The rows of a group lie close to one hidden flat surface of 10 dimensions, which may be shifted away from zero. Surfaces can cross.
Some rows, each with its group after it:
[  4  15 -23  28   3   7  -2 -13   8  -4   5  -9   5   1   1   8  16]	V
[ 10   0   4  -7   5   0 -15   7  19  -1   1  -2   2  -4   8   3 -14]	K
[  2  10 -18 -13  -7 -18   0 -11  -4  11  12 -14 -19   9  -1 -10   1]	K
[  0  -1  -7 -19   0  22  -1 -23  15  14  -3   8  -8  -4  16 -11 -11]	N
[ 25  -3 -26  12   7  11   7   0 -11   5   0   9  -8   0  22  -1 -20]	R
[ 15  -7 -24  12   2   9  -6  11  -9 -11  -1  -9   0 -15  13   4 -22]	N
[  2  13 -12  -6 -15  12  13  -2   7  21  -3  -5   3   1   2  -9  21]	R
[  8  -6  -3   6   6 -15  -8  20   4  -5   1   7   5   6   2  -2 -10]	K
[ -8   0 -10 -13 -12  -8  -2   4 -16   1   5  -2  -9  13   7 -12  -7]	H
[-18 -16  16 -26 -13  20 -13 -10  14  15  -2  10   5   4   9 -19   2]	R
[ 12  -4  -5   6  24  19   6 -17  17  -5  -5  24  -1   2  20   5 -25]	K
[  5  -4 -21 -13 -10 -14  13   1  -1   3  13 -24  -9  -2  -5 -10   1]	R
[  8 -20   9  -1  27 -29   7  12   9 -21  14   8  -1  10 -15   9 -15]	K
[  3 -11 -10   4 -12  33   8   8   7  -7   8 -24  17 -17   7   4   7]	V
[ -2  19  20 -13  -5 -19  -8  -2 -10  16  -9  10 -14  14   7  -4  -6]	V
[ 24   9   3  12  10 -37   8  11 -15  13   1   4 -12  12  -8   5   3]	H
[ 15   2  -6  15   8  -3  33   1  -1   3  -9  13   0   4  11  -2 -12]	T
[  3  -8  -6  15   5 -20  -8   8  -4  -2   7  -3   3   4 -18   3  16]	N
[  8   2  -9   1 -14   6  33  24   4  -1  -7  -7  10   2  21  -9 -16]	V
[  9  10  31  12  -6 -22  15 -19 -14  25 -15  -8  -9  -4   3  -4   3]	H
[ 16 -20   8   1   4 -30  -6   4 -10   3   5  -5 -10   1   7  -7 -23]	K
[  2 -11 -34  -1  11  13   9  22  17 -30   5   3  11 -10  -3   6 -14]	T
[ -7 -11 -12 -13   6  -4   4  -9   2  -9  16   6  -8  13  -7  -4   0]	N
[  1  15  10  10 -17 -15  -9 -12  11  27  -6 -23   4  -7  -3 -10  25]	H
[ -1   9   9  -1 -10  -1  -1  26  -9  -7   7  -9   5  14   9   7  -1]	K
[  5  -6 -23   0  -6 -13   5  18 -10   6   0   7  -1   7  -3 -13   1]	T
[ -6   2  21 -14  -9  -7  25   1 -13   7   3  -6  -4   5 -13   1  15]	H
[ 20 -14 -11   9   1  -1 -20  -9 -16  10  -1 -14 -10 -25  -1   0  -6]	T
[  1  -7   6   0 -16 -14   8  10   3  20   1  -4   9  10  -4 -15  21]	T
[ -5 -26  15  -5   1 -17  20  -7   7  -7  14  -4   2  19   8 -13 -13]	N
[ 19  29 -18   6   3  15   4 -22   4  19   2  -4 -13  -1  12   6   8]	R
[ 15  19 -12  13   3  19 -17  10  -9   4   2   0  -2  -1   6  18   8]	V
[-20   2   9   4  -7  28  -4 -24   1  -8  -6  -6   8 -13   4   3   6]	H
[  3  14   9   0   8 -19  17  10  -9 -19  -1  -8  -7  -2  -4  14 -19]	V
[  3  16  -3  -7 -20  12   4  14  -7   3   8 -31   2  -8   0   7  13]	V
[-13   6 -18 -13  11  10  16 -11  -9 -20 -13  14 -13 -20 -13   5 -19]	V
[ -4  -5  44  -2  -8 -15  15  -6 -15   4   0 -19  -1  -3  -7   5   6]	H
[-11   2  -1  14  -2 -21   4  -3  23  -6  -8   1  12   8   0 -13   1]	H
[  5   8  -6   5  18   7  11   6   5 -13  -4  21   0   8   7  11 -17]	K
[  9 -23 -32   0   4  11   2  13   4  -6   4   3   5 -14  -5  -5  -5]	N
[ 17 -25   0  14   0 -12 -13  15   1  -1   0 -11   8 -14   4  -6 -14]	T
[ 17  10  23  -3  -8  -7 -11  22 -10  10   3 -14  -2   6  16   8  -7]	V
[  5 -28  10   9  18 -18  -4 -16   4 -14   0   6  -4  -2  10  -6 -33]	R
[-13   4 -10  -5   2   3  -1 -11  11  -7 -10  13  -1   2   9 -10 -16]	H
[ -1 -19   2  16  12 -14  15 -10  -7  -6  -9  11   2  -9 -15  -4  -1]	K
[ -1 -10  -9  16   9 -34  13  -9  21 -11  -4  -1   3   4   2 -15 -17]	V
[  7 -17   5  23   4  18  -1  -8   0  -1 -11   3  12 -15  11   0  -7]	H
[  7  10   7 -27  10  10  28  17   8  -5  -3  14  -4   3   1  10 -17]	N
[  9  -2  20   8  -5  18  16  -9   7  22 -11   8   9   2  18  -5   4]	T
[ 20  16 -14  18   8  10 -11   9   2   7  13   0   4  12  -1  17  23]	T
[-16 -20   6   7  -1  12   7 -11 -10  -7 -20  14   7 -18   0  -9 -12]	T
[ -4 -10   4  17   8 -19 -11  17   1 -20  10   2  11  15  -5   5  -1]	R
[  2  20  -5 -19  -4  16   8 -17   6  16  -3  -5 -12  -8   2   0   5]	R
[ 6 32  9 16 11 -7 10 -5 -2 -5 -2 -1 -3  4 -8 23 12]	H
[  7  -8  14  25  15 -25  -9   9 -10  -4  -4  15   5   8 -11   7   2]	V
[ -2   4   7  27   2  13 -20  21 -21 -15  -8  12  11   2   9  16  -4]	K
[-7  7 12 -1 -3  2 21 -8  6 -3  2 -2  3 12  8 -1  0]	N
[ 18   0  15  -5   7 -10 -10  41   2  14 -22  17   8 -22 -25   8   7]	N
[ 11   6  15   9 -16 -13  16  13   5  -3 -11 -36   7 -20  17  -3 -21]	T
[  1 -32  12  -6 -10 -19   2  26   6   4  -3  -3  14  -1  -1 -20  -7]	N
[  3 -13  -2 -11  12 -16 -18 -11  -3  -4   1   2 -16 -12 -12  -2 -15]	K
[  4  11   5  18  -6   7  -7  -5  -4  -1  -7 -12   4  -5  20   4  -8]	H
[ -8   8  -6   6   6  15 -18   0  34  -5  12   7  16  15  -2   7  21]	R
[ 29  17 -11  15   3   9 -16   0   0  23   6  -2  -4   6  15   8   8]	R
[ -3   2 -11 -24  -8  14  -1   8  18 -17  21 -29   2  -4   5   5  -6]	N
[  3   9   8   8   3  10   2  10   9  -4  -8  -4  12 -17 -13  14  12]	N
[ 11   0  -3   1  15 -11 -26  10  -9  -9  12  -2  -8  -1 -14  16   0]	T
[ 13   4   1   4  -3 -15 -11  28 -25  13 -10   9  -5  -1  -6   1   1]	V
[  5 -11   6  11  14  -4   0  -1   1 -12   1   3   3  -7  -8   9  -5]	T
[-23   6  12  -1  -7   9  -8 -10  -4   0   6   7   6  18  -4   1  22]	R
[ -3  19  -9   4   9  -2  47 -15   5  -5   2   5  -4  10 -10   7  12]	K
[ 24  15  -6  11   1  -6   2  -1  -3  15  -2   3 -10  13  30  -3 -20]	R

New rows, each followed by its group:
[ -2  17   4   0 -19  17  11 -10   0   5 -11 -27   2 -24  10   2   0]	T
[ -2  -5  -5  17  -9  -5  22  36 -12 -12 -12   3  17  -2  -1  -2  -3]	N
[-22  13   7   6  -1   0 -10 -24 -19 -14   7  -7  -9   4 -10  12  12]	H
[ -4 -11   4 -14 -13  16 -11  -9 -11  12   0  -8  -5 -10   4  -8   1]	H
[ -9  14  -3   5 -13  -2  46  -3  -6   2 -16   1   3   4   9 -11  -3]	V
[  2  -8 -35   6   1 -15   9  14   3   5 -10  26   2   8  -1 -22  -6]	K
[  8  25  -8   6  11   5 -11 -11 -15 -21  10 -12 -18   1  14  25 -22]	N
[ -2  -1   6  -2   6  -2  17 -19  -4  11 -16  19  -8  -3   2  -9  -8]	H
[-11 -11   0 -20   5  22  16  -3  -5 -19 -10   8  -4 -22  -2   2 -23]	V
[-15 -30  -9  -4   6  17  -3  -8   4 -31  13  -6   8 -10  -5   3 -10]	N
[  1 -18 -18   5 -18 -10  11  19   2  13  -4  -4  12   0   0 -24   9]	T
[-16  -5 -12  -1  -8  -8   1   4  -8 -14  -2 -11   1 -13 -18  -5   7]	T
[ 20  23  -5  29   2   3  -2  11 -19  -2   4 -11  -1   5  10  23   5]	H
[-10   3   9  -4 -12  27   0  -5 -28  -2  13 -18  -2  -4  -8  17  24]	H
[ -2  19   9 -15   0  -8 -31 -11  -7  -7   1 -11 -20  -2  14   7 -28]	H
[-18   5   4  13  -3  -4  25   1   8  -4  -4  12  15  18  -6  -5  18]	V
[  0 -26 -37  -4  -4 -23   4   6 -16  -4   2  -4 -10 -14 -22 -20  -3]	T
[-18   4 -24  -8  -1  15 -28   4  -6 -16   4   1  -2 -12 -20   8  12]	N
[-16   6 -14 -26  -9  17  -9  -7   5   4  -2   9  -7   1   5 -11  -1]	N
[ -7  32 -25 -18   4  12   6   2  12  -3   1  14  -8   9  -5   6   6]	H
[ -4 -15 -34  22  -1  16 -14  -8 -15   0 -15  18   3 -15   1 -11  -1]	N
[ 13  25 -12  18  -2   9  -7   9  16   8  -3   1   8  11  20   5   2]	K
[ 11  18 -33   0 -13   1  16  29   7  -1   3 -15   6   1  10  -3  -2]	T
[ 6  4 -5  1  4  8 -5 29  7 -4  2 15 10 13  7  6 -2]	V
[ -4  -5   2  11 -22 -21 -10  11   8   7   9 -30  14   6   1 -14  18]	N
[ 11  17   4 -31  -6   7   2  -8  10  22  18 -19 -14   3  -6   5  18]	T
[ -8  -2 -16   5   6   5  16  14  23 -17  -1  12  17   5  -2  -2  -1]	R
[  6 -11   5  -4   9  -3 -20 -12   8  -1   1  -2  -5 -10   1   0 -12]	K
[-22   1 -12 -22 -14  31  -1  -6   6   2 -12  12   2  -6  12 -15  -7]	N
[  2 -26   2 -12   1  -2 -25   5 -14  -5  15  -2  -7   4   2  -2 -13]	R
[-13  -9   1 -18   9  19  -7  -3   6  -3 -11  35  -1   2   4  -6 -14]	V
[-16 -18  24  -6   0  -8   3   3  -6 -25   5  -5   3   7   7  -1 -23]	N
[  1 -18   7  22  -4   9  14 -28   1   2  -6 -17   7 -18  11  -8  -5]	V
[ 13 -10  -2  20  10  11  -2   7   4  -5  -1   4  12  -7   1   9   1]	H
[  5 -26  -9  33  11  -1   1 -24   9   2   8  10  10  12   8 -10   6]	K
[  2  -7 -12   4  17   5  13 -19   5 -13  -2   8  -7 -10   1   3 -17]	R
[-18 -23  15  -3  -3   1 -16  -6   4 -10  -2  -1   9  -8  -7  -6   0]	N
[ 14   8   4  18  -7 -20  -4   0 -18  20 -10  -3  -6   0   6  -5   0]	V
[  2  -3  -7 -15   3   7   2  13  27  -4  10   5   8  11   9  -3  -8]	K
[  1  10  20  -2   2   5  12 -28   1  17 -20   8  -9 -10   9  -4  -8]	R
[-12  -3  18  10  -8   0  -6   9  -5 -14  11 -16  14   5 -11  10  20]	K
[ 18   5 -12 -15   2 -10  -1  34   2  -5   9  -9  -5  -1  -6   8  -9]	N
[ -2  -5  17 -19 -16  -6 -24   5   0  16  11  -8  -4  16  13 -11   1]	R
[  5  -2  -4 -19  -7 -11  16  17 -11   1  -6  11 -11  14  22 -15 -34]	H
[  5  -6 -24   0   9  -5  -5  20 -11 -25  -5   4  -5 -15   0   5 -32]	T
[ 13  -1   4 -15  -7 -19  15   8 -21   7  -5 -17 -16 -19  -7  -2 -13]	R
[-10   6 -10 -15 -26  14 -13   4  -4   8   7 -21   0   1   8  -8  13]	H
[  6 -25   7   2  11 -12  24  -5  12   1   4   4   5   1  -9  -6   1]	T
[  5   1   5  18   3   2 -12   4  20  10   0   2  16   2  -5   4  24]	R
[ -4   8   8   4  13 -13  24 -12   6 -11   5  -6  -1  -2 -23  13  13]	K
[  2  24   4  -8 -10  20   4  -9  -5  13  -5  -9  -6  -8   6   8   9]	H
[-10  -1 -15   2   1   4  -6 -11  -4  -9  -9  15  -6   4  19 -11 -25]	H
[ 23   0  14   0   1  -9 -14   5 -13   7  -4 -12 -12 -11  17   4 -28]	V
[ -6  -4  -4 -23   4  19 -10  -8  14  -3  -5   8  -5 -14   4  -3 -15]	K
[ -8   5   7  -4   3  -5 -12 -25   9  -3   4 -10  -7  -3  -1   0  -1]	V
[ 12   7 -11 -10  -3  14   4  14 -23 -16   1 -27 -11 -35  -6  20 -15]	V
[ 11   0  -5  28  14   9 -26  -7   5   2   5  10   6   5   4  11  10]	V
[  6  23 -21 -14   8  20   7  -5  10  -4   1   8 -10   4  17   7 -18]	R
[ -1   9 -15  13 -13  10   6   1   4  18 -15   6  10  -4   4 -13  16]	N
[ 14   4  -2  -2  12 -15 -15  12   1   2   7  -2  -5  -5 -19  11   9]	N
[  0 -23  10  -3   2  15  16 -15  -9  -4   4   6  -3   6  20  -5 -22]	K
[  6  -1 -24   9   8  -8  35   1 -18   0 -16  26  -9   4   5  -9 -19]	T
[  9 -10 -12  23   4 -10 -25  15 -17 -12  -1  -8   2 -15  -7   7  -6]	N
[ 15   5   2 -19   7  21  -4  -1   4  18   5  18  -9  10  10   5  -2]	T
[ -4  -6   5  33   0 -15  10   9  -8  -8   7  -4  15  14  -9   5  22]	K
[  1 -14 -14  12 -15 -20  -9  20  -4  12 -13   3   9  -3  -3 -22   4]	K
[-10 -18   7   1 -13 -18   5  24 -27  -7  -2  -2   3   2  -9  -9  -1]	K
[ -4   4  17   5  -3 -25 -11  11  15   3   9  -3  10  24  -2  -3  13]	V
[  2   8 -14  -7   7   3 -14   3  -8  -9   5   2 -10  -3  -4  11  -8]	N
[-6  1  5 14 -6  3 28 -4  8 -3 -4 -3 12  7 10 -5  3]	V
[-14   3  -4  -7 -18  20  36  -7 -15   2 -16  -6   0 -17  -1  -8   4]	V
[ -6   7 -19  -2   3 -13 -26  18   7 -11  14   2   2  13 -15   4  12]	K
[ -3 -25 -11 -15   2  12  -7   4  -2  -9   8   7  -1  -3   2  -7 -13]	R
[ 13   9  18  -1  23   2   1  -8  -4  -4  -3   9 -11 -10 -11  22  -8]	H
[  5  -9  -4  -8 -15  12 -14   9  -1  16   0  -9   5  -8   7 -10   6]	V
[  4   0 -12   8  -7  -3  21  23  17  -4   3  -8  17   6   2  -6   7]	T
[  1  -5  -6  -7  18 -21  17  11  -7 -19   6  15  -9  10 -13   7 -14]	K
[  4  -8 -11  -1  -6  -7  -7  43  -1  -9   9   3  11  17   7  -3  -6]	R
[ 23   4 -11   2  15 -15   4  13  -9  -4   6   4 -13   3   0  11 -16]	N
